Each new row is followed by what is left after taking away its nearest point in the smallest flat space through zero that holds the last named rows.

J_782, 4 rows:
[[ 15   8  15 -16  -3   5  16   7   5  -3  15 -33   2   7  -1]
 [ 27  -9   9  -7  21  21  10   6 -14   9 -14   6  21  26  -8]
 [  6  27  -3   6  -1   0  -5  29 -28  20  16 -35  -4  26   5]
 [ 16  23   0   7   7  12   1  21  -8  22  29  -8  32  10  14]]
New rows:
[  4  -9  10  -5  -5   8  -8  -8 -13  -4   6 -23  -1  11   2]	[ -2 -11   5   1  -5   7 -13 -12  -9  -3   6  -7   5   2   6]
[ 18   4  -4  -7   0   1  -2   9  -9 -11  16 -12  17  13  -5]	[  6  -3 -10  -3  -3  -6  -8   1  -6 -17   7   0   8   4  -6]
[  6   6  14  -6 -14  -8  -9  16  -1   1   6  -8 -10  -3   8]	[ 8 -2 13 -5 -8 -4 -9 11  0  1 -2  7 -4 -3  6]

J_433, 4 rows:
[[  1  14 -26 -24 -18   3  15   6 -38 -24  -1 -21  10  -6  -2]
 [  0  -1  -4  -4  -6  -2  -5   5  -5   2  -6 -18   8 -19 -13]
 [  4 -13  -7 -26 -14  21  -1   8 -10   4  12 -23   2 -16  -7]
 [ 16   6  -1 -25  -7   5 -16  -4 -16 -12  -8   1  -3 -16 -14]]
New rows:
[-18   1   1   3  13  -5  18  -3  15 -16  -9  -8  13   2  12]	[ -8  -3   6 -12  11   4   6  -6  14 -16  -8  -5   7  -5   6]
[-17   9   8   6  17  17  18   1  -2   2  -8   7   0  -8 -17]	[-15   8   8   0  16  21  17   0  -4   0  -6   8  -2  -8 -17]
[-17  -3  17  12  -3 -16  16  10 -12 -14   9  11  -2  17  -6]	[-11 -10  21   1  -6  -9   5  11 -11  -9   9   5  -3   3 -16]
[-13 -13 -14   9  15 -12  16   6 -11   5  18 -13   5   7  13]	[  1 -10  -5  -2  17 -12  -4  -1 -11   1   9  -1  -2  -3   2]
[  8   8   4 -10 -14   2  -9  11 -10 -13   6 -16 -17 -10  12]	[  3   7   9   5  -7  -5  -8  10   1  -7   4 -11 -17  -5  15]

J_973 (4 x 15):
[[ 15  18   3  -4 -20  16 -12   8   2  28 -25  -1   4  -9  -9]
 [ 17  10  26  -1  -8 -10 -27   7  28   9 -17   4 -37   5  -3]
 [ 18  12   4   9 -17 -10   1  -5   4  -7  -6  -3   6   7  -3]
 [ 18  33  20   4  -8  12 -22   8   6   8   8  12   3  14  -3]]
New rows:
[ -6  10  -1  10  -8  -5 -17  -9  18  18  -8  14  14 -15 -14]	[-13   1  -4  11   1 -11 -11 -13  16   7   2  14  13 -12 -10]
[-11   0 -10   1  -3  18   7  -2   8 -10   3  16 -11 -14  13]	[ -3   6  -8   5 -11  14   7  -4  10 -12   0  15  -9 -11  11]
[-18  -8 -15   7  15  17  13  16 -16 -11   0   0  12 -10  -1]	[ -2   2  -1  12   4   6   2  16  -1 -13  -9   1  -2  -3  -3]
[  6  14   2   8   6  -5   0 -18 -13   4 -17  -9  -8  12 -16]	[ -3  10   1   5  15  -1   0 -16 -16   4 -10  -7  -9  11 -14]
[-12  -5  11 -14  10  18   9  16   6  17 -13   3   4  -2  -7]	[-3 -2 13 -5  4  3 15  8  8 -1 -7  1  8  8 -6]

J_490, 4 rows:
[[-14   3 -14   7   6   4   1  -2   8  -1  23  -8 -11  -4  -8]
 [ 16  12  -4  -4   6 -17 -11   0   7  -3  10   2  12   3  -4]
 [ -5   0  11  12   3 -22  -2  -5   6  -2  -6   1  -4   0   8]
 [-10   6  -2 -12 -18  -1 -11 -21  24  -3  17  -6 -31 -23   2]]
New rows:
[-11 -12  -5   4   0  -1  18 -10   1   4  -9  12  -9  10 -17]	[  0  -6  -6  -4  -2  -6  11 -12   5   3  -6  14  -4   9 -18]
[-14   8 -18 -11   4  -4  -1   2 -15   9   8   2  13  16  -2]	[-17   6  -9 -13  -4  -9  -3  -5 -10   9   0   3   4  10   5]
[  2 -15  10  10  16  13   1   1  -7  -6  16 -10   1  -3  11]	[ 10 -12  13   2  11   8  -5  -3  -3  -7  13  -8   2  -6  13]
[ -8   9  -4   2  10 -16   2  14   2  -2   9   8  -9 -17 -15]	[ -3   5   1  -5   4  -8   4  16  -5   0  -3  11  -6 -17 -12]
[ -2  -8 -13 -13   2   8   7   7  -4  -5 -18  -8  17  13  -3]	[ -8  -4 -11 -10   0  -5   2  -2   8  -7 -11 -10   6   6   0]

J_916:
[[  0 -23  -5  -7  14 -15  -3  17  20  -9  -4   1  -3   6  -6]
 [  9  -8   8  -4  -2  -5  17 -11 -15   3  -1 -10 -19  -4   6]
 [  9  -8 -27   3 -10   2   1   1 -12 -25   2   2 -17   5  13]
 [-16  -2   4   5  -8 -16  -8   6   8   4  -4 -22  -3   0  11]]
New rows:
[ -5   2  17 -17  17   6 -14 -11  14   1  -7  10  17  -9  17]	[ -1  -2   8 -16  10   5 -10 -13   5  -8  -7   6   5  -8  26]
[ 13  10   8   0  -7  -6  11  14  -2 -16   4  -5 -11 -17 -17]	[  8  14   7   3  -9  -6   5  16   2 -15   4  -6  -5 -17 -17]
[ -6  10 -13  -5   6 -12  10 -12  18  -4  -4  16  -4  12  -1]	[ -8  14  -8  -3   2 -13  12 -16  13   1  -4  10  -6  10   3]
[-16  11  -9  -5   1   9  -6 -15 -18  12 -12  15  11   7 -18]	[-17  -4 -11  -7   2  -5  -4  -9 -14   7 -15   4  -1   9 -12]

J_57 (4 x 15):
[[ 17 -18  -5   4   7   6  13  12   8   7  10   8   7  -6  17]
 [  1  -9  -4   0  23   3   8  16   3 -23 -13   2  -4  -4  -6]
 [  4 -15 -13 -11  23 -14  -5  -6   6   6   6   3  -9 -15 -10]
 [ -4 -17 -17  -9   5  11  -9  13  26 -23  34   0  19  14   4]]
New rows:
[  0  14 -16 -15   5 -10   9 -11  12   4  12   6   8   3  16]	[ -2  19 -11 -11   7  -8  14  -7   6  -3  -2   5   4   3  13]
[ 15  17 -14  13 -15  -3 -14  10   0  15 -12   0  -2   9  10]	[ 13  11 -21   8  -2  -5 -17  13   5   5 -10   0  -4   7   3]
[ 17  13  10   7  -7  16   9   2   0   6  11 -15 -16  -6  17]	[ 10  11   4  -1   3  11   1   0   4  -4  12 -17 -20  -7   5]
[-17  17  -9  -5   9 -15 -16  -2  -5 -10 -17  -9   9  -4  10]	[ -7   9 -10  -2   7 -11  -9   2  -2  -1  -9  -5  14  -6  22]
[-11  -2 -17  14   6   9  -7   5 -15 -17 -18  15  14  12   6]	[ -7  -5 -20  10   4   1 -11  -6 -15   1 -10  16  12   6   7]

J_677, 4 rows:
[[ -8   3   1   5  23  -9 -23  17  -6  -6 -14  -9 -13   0  35]
 [-12 -10  16  -6 -13 -16  12  18   8 -20 -33 -11 -19  10   9]
 [-22   7   5 -26   9   7 -14   8  -1  25  -3 -17 -11  14  14]
 [-16 -17   3  -9   3 -16   6  -2  -1 -15  -9 -10 -21  14   7]]
New rows:
[ -5  14 -14  -5 -16  -6   9   3 -19  -4  18  16  15 -13 -17]	[-14  13 -10  -9 -10 -12   3  12 -20  -7   7   8   4  -8  -2]
[ 14  -9  -9  11 -18  15  -6 -16  16   6  18  -4  11 -10 -11]	[  3 -12  -4   6 -12   7 -12  -5  16   1   4 -13  -2  -4   5]
[ 14  -1  -1  -5   0  -3   5  18  -4  -8 -15   7 -18 -13   2]	[ 11  -1  -6 -12   4   2   4   8  -7   2  -1   7 -16 -10  -4]

J_405 (4 x 15):
[[  4 -14  -7  17 -10  26  -8   5   2  13   7  -4 -20  20  18]
 [ 20 -26   5  15 -25  35   5  30 -10  -2   8  -9  -8  22  26]
 [ 25  -7  14  22 -16  24  -6  22   5   0 -10  -4   5  32   5]
 [ 14   0 -11   8 -17  21 -37  16  -8   7  -5   5 -13  16  18]]
New rows:
[ 11   4 -23   6  -9 -11  -1  -9  -4 -21  -5  -2  -3  19   4]	[  8   2 -22   5  -7 -13   7 -12  -3 -22  -2  -4  -3  16   3]
[-1  6 -6  3  0  1 -4  3  3 -6 -9  2  4 -4  1]	[-3  2 -6  4  0  3  2  2  4 -5 -5  0  2 -4  3]
[  0  -7  -8  -4   6  18  -2  10   8  -2 -15  -3   0  12   5]	[ -5  -4  -9 -11  10  10   2   5   7  -4 -14  -2   2   3   2]
[  1  20 -16  -2  -6   4  -9   5  17   4  -3   8   5   1  -6]	[ -1  10 -13  -3  -7   7   7   8  14   1   4   3   5  -2  -2]

J_540 (4 x 15):
[[ -1   2   2   1 -22 -16 -10  24   5   8  -2  -2  -5  -7 -11]
 [  8   6  11  16  -9  12   3   5 -13 -26   9   2   6  -3   6]
 [  2  16  -3  -3   7  -2   3   0   3  -4  13   7  -7  15   1]
 [-17   2 -12  -6 -13   6  -5  20   0  -2  -2 -18  17   7  -2]]
New rows:
[  4  14 -11  -7   2   0   6  -3  20   1 -17 -11  12  11 -10]	[ 13  12  -1   2  -2   0   7  -5  15  -6 -16  -5   8   2  -9]
[ -5   1   0   7  14  11 -11  13   1   2 -18  28   5 -18   2]	[ -8   8  -4   4  15  12 -11  16   3   1 -13  27   6 -10   2]
[-10   9   0  18 -10  -6  -1  -4  26   9  10  -3 -10 -26  12]	[-14  11  -5  16  -4   3   2  -8  24   4  12  -7  -3 -19  16]

J_181:
[[-10 -10   4   8  -4  16  -6 -10   9   3  -8  -3 -28   0  -7]
 [ -3   3  15  17  -3   2  -9  16  17  11  18 -11 -23 -21   2]
 [ -6 -18  18  -8  20 -14 -12  -8  16   2 -11  13 -11  -2   3]
 [-25  -2  22  -9  17   9  -3 -18   9 -13  20  12   0  -3   1]]
New rows:
[  2   5   1   4   1   5  16  -3  -5  -2   7 -13   4  -7   3]	[ 3 -2  3  2  6  0 12 -6 -1  0 -2 -9  0 -5  3]
[ -1  -3  10  27  -3  -1  19 -27 -14  12   2 -16  22   1  13]	[  0  -9  15  28   1  -6  14 -26  -7  16  -3 -15  14  -2  14]
[-10  -6  -3   2  19  -4  -4   1  27 -27 -27  -2   2  13  -1]	[ -7   7  -7  10   9   1   0  12  23 -26 -12 -11   6   7   0]
[ -6  18  -3 -18   0   4   0  -1 -27   3  -4   8  10  -2  -6]	[ -6  12   4 -12   1   2  -7   3 -17  10  -6   6  -6  -9  -6]
[ 17   5 -19  20  -1   3  -1   5  -8  -5  -2   3  17  -9   2]	[  6  -3  -8  18   8   6  -6  -4   1  -7  -2   9   7 -10   1]

J_133, 4 rows:
[[ 12   8   4  -1  10  15   2  12  -9   8  20  -1   8 -14  -7]
 [  9   0  -8  -2   4  -9   9  31   9  12   9  -1  17  14 -25]
 [ -1   2   2  22  26  13 -10  -2  10   2  20  -9  -2  14  -7]
 [ -3 -14  -2  -8  11 -18  10   3  11   0   5  19  17   0  -6]]
New rows:
[-11  -9  -6 -14  -3  -3   4 -10  -1   5  -5  18  -6  19   7]	[ -4  -1  -4 -11   0   9   2  -3  -7  10   5  11  -6  15   3]
[  4  13 -23   1  -1  -8  12  -5   2 -11  10   2  -6  18  -1]	[  6  14 -20  -2  -1  -4  13  -8  -4 -11  13   5  -6   8   3]
[  4 -26   2  13  -6   3 -12   1 -27  25  -1  10   0 -27   0]	[ -1 -29  -3  21  -5  -4 -15   3 -16  24  -6   5  -2  -9  -5]
[-10   0  -4  25   1 -14 -12  -4 -17   7  -2 -19   2  11 -11]	[ -8  -3  -1  14   1 -17  -6  -5 -23   7   0  -8   9  -5  -7]
[ 24   0  27 -25   4  15  -7   3   1 -15 -21   0  -3  -3   9]	[ 22  -4  24 -19  13  10  -8   7  11 -14 -17   0   0   9   2]

J_571:
[[ 16  -3  -8 -12  12  -3   9  -7   8   0   1  -4  10  -6  -2]
 [  8  10   8   8  -7 -13  -5   1   4  -8 -11  14 -14   5   3]
 [ -7 -11 -18   3 -21  -5  11  19  11  -2   1  17  18  -2  -9]
 [ 19  -7   5  -5 -16 -32 -30  -9  20  -6 -25  13  14   1   5]]
New rows:
[  9  -3  -7   0  -4   0 -30   4  -3   8  -1   6   3  16   8]	[ 12   1 -13  -1   4   6 -12   7  -4   7   6   6  -1  14   5]
[  2   3 -16  -4 -17  -8   6   5   6  -3   3  -7  -2 -11 -12]	[  1   6  -8  -3 -12  -6  -2  -1   0  -2   2 -14  -9  -9  -8]
[ -1   9  -6  13  17 -10  -6  -1 -14  -6   4   2  -7 -12   6]	[ -3   2 -11  11  12 -11  -7   2 -10  -5   4   3   3 -14   4]

J_935:
[[ 18   2   8 -11  -2   8   4  -7 -10  19  -5   1 -22  13  12]
 [ 12   7   2  -3 -15  16 -15  -9  10  10   8   2   6 -11   1]
 [ 12   2 -24  13 -27  10   8   1  16  23 -23   5  -7 -11  16]
 [ 15 -26   5   1  -9   2   2 -11  15  12   0 -20  11 -35   7]]
New rows:
[  4  -5   3   6  -5   2   3 -20   1  16   2   1 -16   0  -1]	[ -7  -3   0  10  -1  -3   1 -15   2   5   5   3  -8   1  -8]
[  4   4  -4  -8   8 -14 -12 -19   2  27  -4  -7  -3   7  15]	[ -7   6  -9  -3  10 -19 -14 -14   5  16  -2  -5   6   5   8]
[ -1   2   7  11  12   5   2  -5  -9  -3 -13   3 -27 -22  -6]	[ -3   7   6  12  10   8  -4  -5  -6  -6  -9   6 -22 -23 -10]
[  5  -8  -5   6  -5  -4  -7  -6  -2 -15  -3  15  -2 -11   4]	[  7  -8  -1   3  -2  -4  -6  -7  -6 -14  -2  15  -6  -6   5]

J_821, 4 rows:
[[ -4 -12 -12   7  -7  -1 -13 -13  -7 -13 -17   1  24   0   6]
 [  3   0 -18  17   3 -17  -5   6   6   5  -3 -24  27 -11   3]
 [-18   2   8  27   2  26   2   5  -3  14   5  20   1 -12  -8]
 [-14  -6  14   0   3  -4  10  -3   1   3 -11  11  14  12   8]]
New rows:
[  1  -8  -9   8   9  -2 -14 -17  12 -17  -2  15  12   0   5]	[ 4  0 -2  5 14 -4 -5 -8 18 -8  8 12  0  0  2]
[ 17  -8 -12  -8  -4   3   7 -11 -11 -10  -2   9  -3  15  14]	[ 12  -3 -11   6   1   4  12  -1  -6   3   5   6   1   7  11]
[ 16 -16  12  -7   2  10  -9 -14  -2  -5  -1  18 -12 -14  11]	[ 15 -13  10   0   8  -2  -3  -6   5   4   1   6  -1 -17  13]
[  1   4  18  -6   9  -3  -6   2  11  -3  12  11   9 -10 -16]	[  3   1  13  -8   7  -5 -10  -2   9  -8   8   8  13 -10 -15]
[  8 -16   3   9 -10  18  17  17  13 -18 -16  -1  16  -1  -7]	[ 14 -12   4   2  -9  16  19  20  15 -18 -10  -4   6   0  -9]
